The same things were measured in two ways. Each way mixes the same 3 hidden numbers, adds some noise and spreads widely along 3 directions of its own, which tell nothing about the thing.
In the rows, zero is written as 128.
Some things both ways: the first way, then the second way.
[110 120 134 157 114 123 150 113 154 137 164 167 143 175]
[ 95  85  75 144 116 173 175 145]

[ 92 154 129 108 117 177 124 127 129 110 127 104 133 150]
[149  74 143 127 144 161 101 211]

[134 133 139 135 118 133 145  89 119 127 154 136 146 140]
[127 123 121 158 114 121 103 173]

[150 106 146 133 138 117 186  93 123 103 160 143 149 150]
[147  46  93 136 105 164 164 190]

[ 94 175 151 128 145 176 105  97 112 104 175 134 145 131]
[112 148  60 132  99  97 105 186]

[ 69  99 147 134 128 164 118 122 122 138 130 113 129 139]
[ 97  88 158 141 176 142  47 157]

[147 148 118 134  86 114 138  84 129 145 147 142 146 147]
[152 111  91 164 151 182 188 151]

[110 163 118 143 130 116 155  97 133  78 193 179 137 154]
[118 108  88 152 121 111 110 154]

[121 123 187 153 155 182 141 112 154 152 171 137 165 169]
[ 92  58  55 118 129  90  80 151]

[ 77 144 147 166 142 157 128 122 154 123 192 183 142 173]
[ 82  77  43 121 128 105 108 141]

[ 98 120 142 137 127 139 132  98 116 123 157 133 138 136]
[ 81 129  98 152 144 163 141 136]

[117 194 134 141 127 161 134 113 160 104 186 166 154 175]
[121  86  50 131 139 104 115 151]

[115 152 144 131 132 166 152 118 153 109 160 141 149 174]
[100  71  71 131 120 156 152 161]

[104 158 135 127 126 164 133 116 136 105 156 131 142 155]
[130  85  89 130 129 153 135 188]

[ 69 120 156 146 128 183 111 139 156 156 141 131 141 171]
[ 60  97 114 132 140 134  74 148]

Other things, the second way, with their names:
<446>: [107 121 155 180  95 164 129 157]
<519>: [127  68 112 133 105 155 126 192]
<380>: [113 128 131 150 135 124  76 167]
<235>: [ 57 110  81 131 117  78  47 141]
<570>: [ 82 101  61 153 118 113 121 120]
<158>: [138 138  94 165 145 166 170 152]
<224>: [104  88 119 154  98 201 182 169]
<548>: [111 103 143 159  89 180 147 175]
<142>: [129 114 112 148 124 167 149 180]
<80>: [161 100 133 136 126 153 115 216]
<371>: [105 137  21 158 155 118 159 106]
<71>: [135 113 130 154 141 131  92 172]
<280>: [ 63 105  58 136 196 101  73  95]
<576>: [ 96 139  10 138 156 114 142 118]
<84>: [106  53  62 101 118 114  98 189]
<129>: [116 168  94 172 137 124 124 141]
<469>: [ 90  61 131 166 162 195 149 114]
<255>: [117  35  95 140 136 198 185 153]
<26>: [127 128  70 145 161 108 101 149]
<454>: [110 114 110 138 144 147 104 171]
<477>: [100  96 161 147 104 163 103 185]
<499>: [154 124 158 169 116 147 109 194]
<231>: [132 133  98 162 147 164 161 149]
<215>: [109 125  42 166 174 133 156  95]
<322>: [112 105 153 159 112 140  86 172]
<152>: [118 109 150 172 107 178 142 163]
<584>: [123  65 115 149 102 191 179 179]
<509>: [ 76 127  38 150 183 103 104  92]
<236>: [128 139 110 139 118 115  88 196]
<77>: [113 132 146 174 136 146 104 147]
<3>: [123  69 108 143 105 188 180 180]
<4>: [ 99  64 101 147 113 223 210 159]
<182>: [114 131 133 150 154 143  87 163]
<317>: [119 137 136 169 160 142  96 142]
<486>: [113 152  40 132 119  72  85 169]
<214>: [119 104  90 161 149 131 129 130]
<7>: [ 80 137  51 170 147 117 138  89]
<193>: [ 93 148 114 156 119 122  87 159]
<105>: [ 85  75  46 120 119 160 171 155]
<521>: [ 78  90  71 147 167 151 134 111]
<175>: [131  81 116 131 132 177 143 192]
<94>: [117  60  94 147 109 213 207 169]
<173>: [134  86  77 161 154 152 161 133]
<561>: [105 158  71 160 125  71  79 136]
<461>: [ 62 119 145 154 152 164  92 132]
<337>: [116 141 108 150 189 136  92 145]
<225>: [110  82 141 170 139 190 151 139]
<208>: [ 97 134  86 166 137 120 114 123]
<417>: [147  85  68 135 129 121 132 175]

Some of these things the first way, each followed by its name:
[107 118 105 147  81 103 124  95 122 153 137 150 127 145]  <499>
[136 139 146 152 138 131 164  97 147 113 190 173 155 166]  <570>
[103 165 169 133 164 181 124 105 122  96 186 134 149 142]  <280>
[153 204 123 141 103 141 130  89 152 129 179 164 159 170]  <215>
[ 96 105 138 133 115 152 147 129 145 137 124 119 137 162]  <477>
[117 135 147 113 119 176 134 117 132 134 126  96 149 151]  <175>
[114  83 188 148 163 160 143  97 121 141 163 126 155 145]  <105>
[103 164 113 147  87 121 103  89 126 144 166 161 134 147]  <129>
[ 93 143 106 138 105 109 129  91 108 107 160 153 123 135]  <317>
[ 72 139 159 142 157 178 129 132 145 110 173 150 138 159]  <84>
[ 96 145 113 133 113 140 155 127 155 104 156 154 136 171]  <519>
[ 67 184 116 119 131 155 110 110 111  69 172 141 123 133]  <236>
[128 101 140 137 110 128 162 110 146 146 139 137 144 165]  <3>
[150 145 139 139 117 125 153  85 133 124 169 151 149 153]  <214>
[106 160 127 111 107 171 121 114 128 123 127 105 139 146]  <80>
[105 102 127 145 110 122 141 110 134 146 144 145 133 155]  <322>
[ 94 226 125 147 113 170  96 108 150 112 193 170 147 165]  <576>
[ 52 131 125 148 116 146 102 118 129 131 153 149 125 147]  <454>
[104 151 142 108 131 188 143 128 139 101 132 101 143 155]  <461>
[143  52 150 149 112  99 172  88 125 169 134 138 143 148]  <225>
[146 210 148 121 134 175 129  88 128  99 184 133 158 148]  <561>
[141 110 142 130 117 125 154  82 110 134 144 122 142 134]  <77>
[125 157 160 132 131 161 113  86 112 135 166 123 150 133]  <26>
[103 168 171 128 161 209 134 128 151 106 174 128 159 164]  <235>
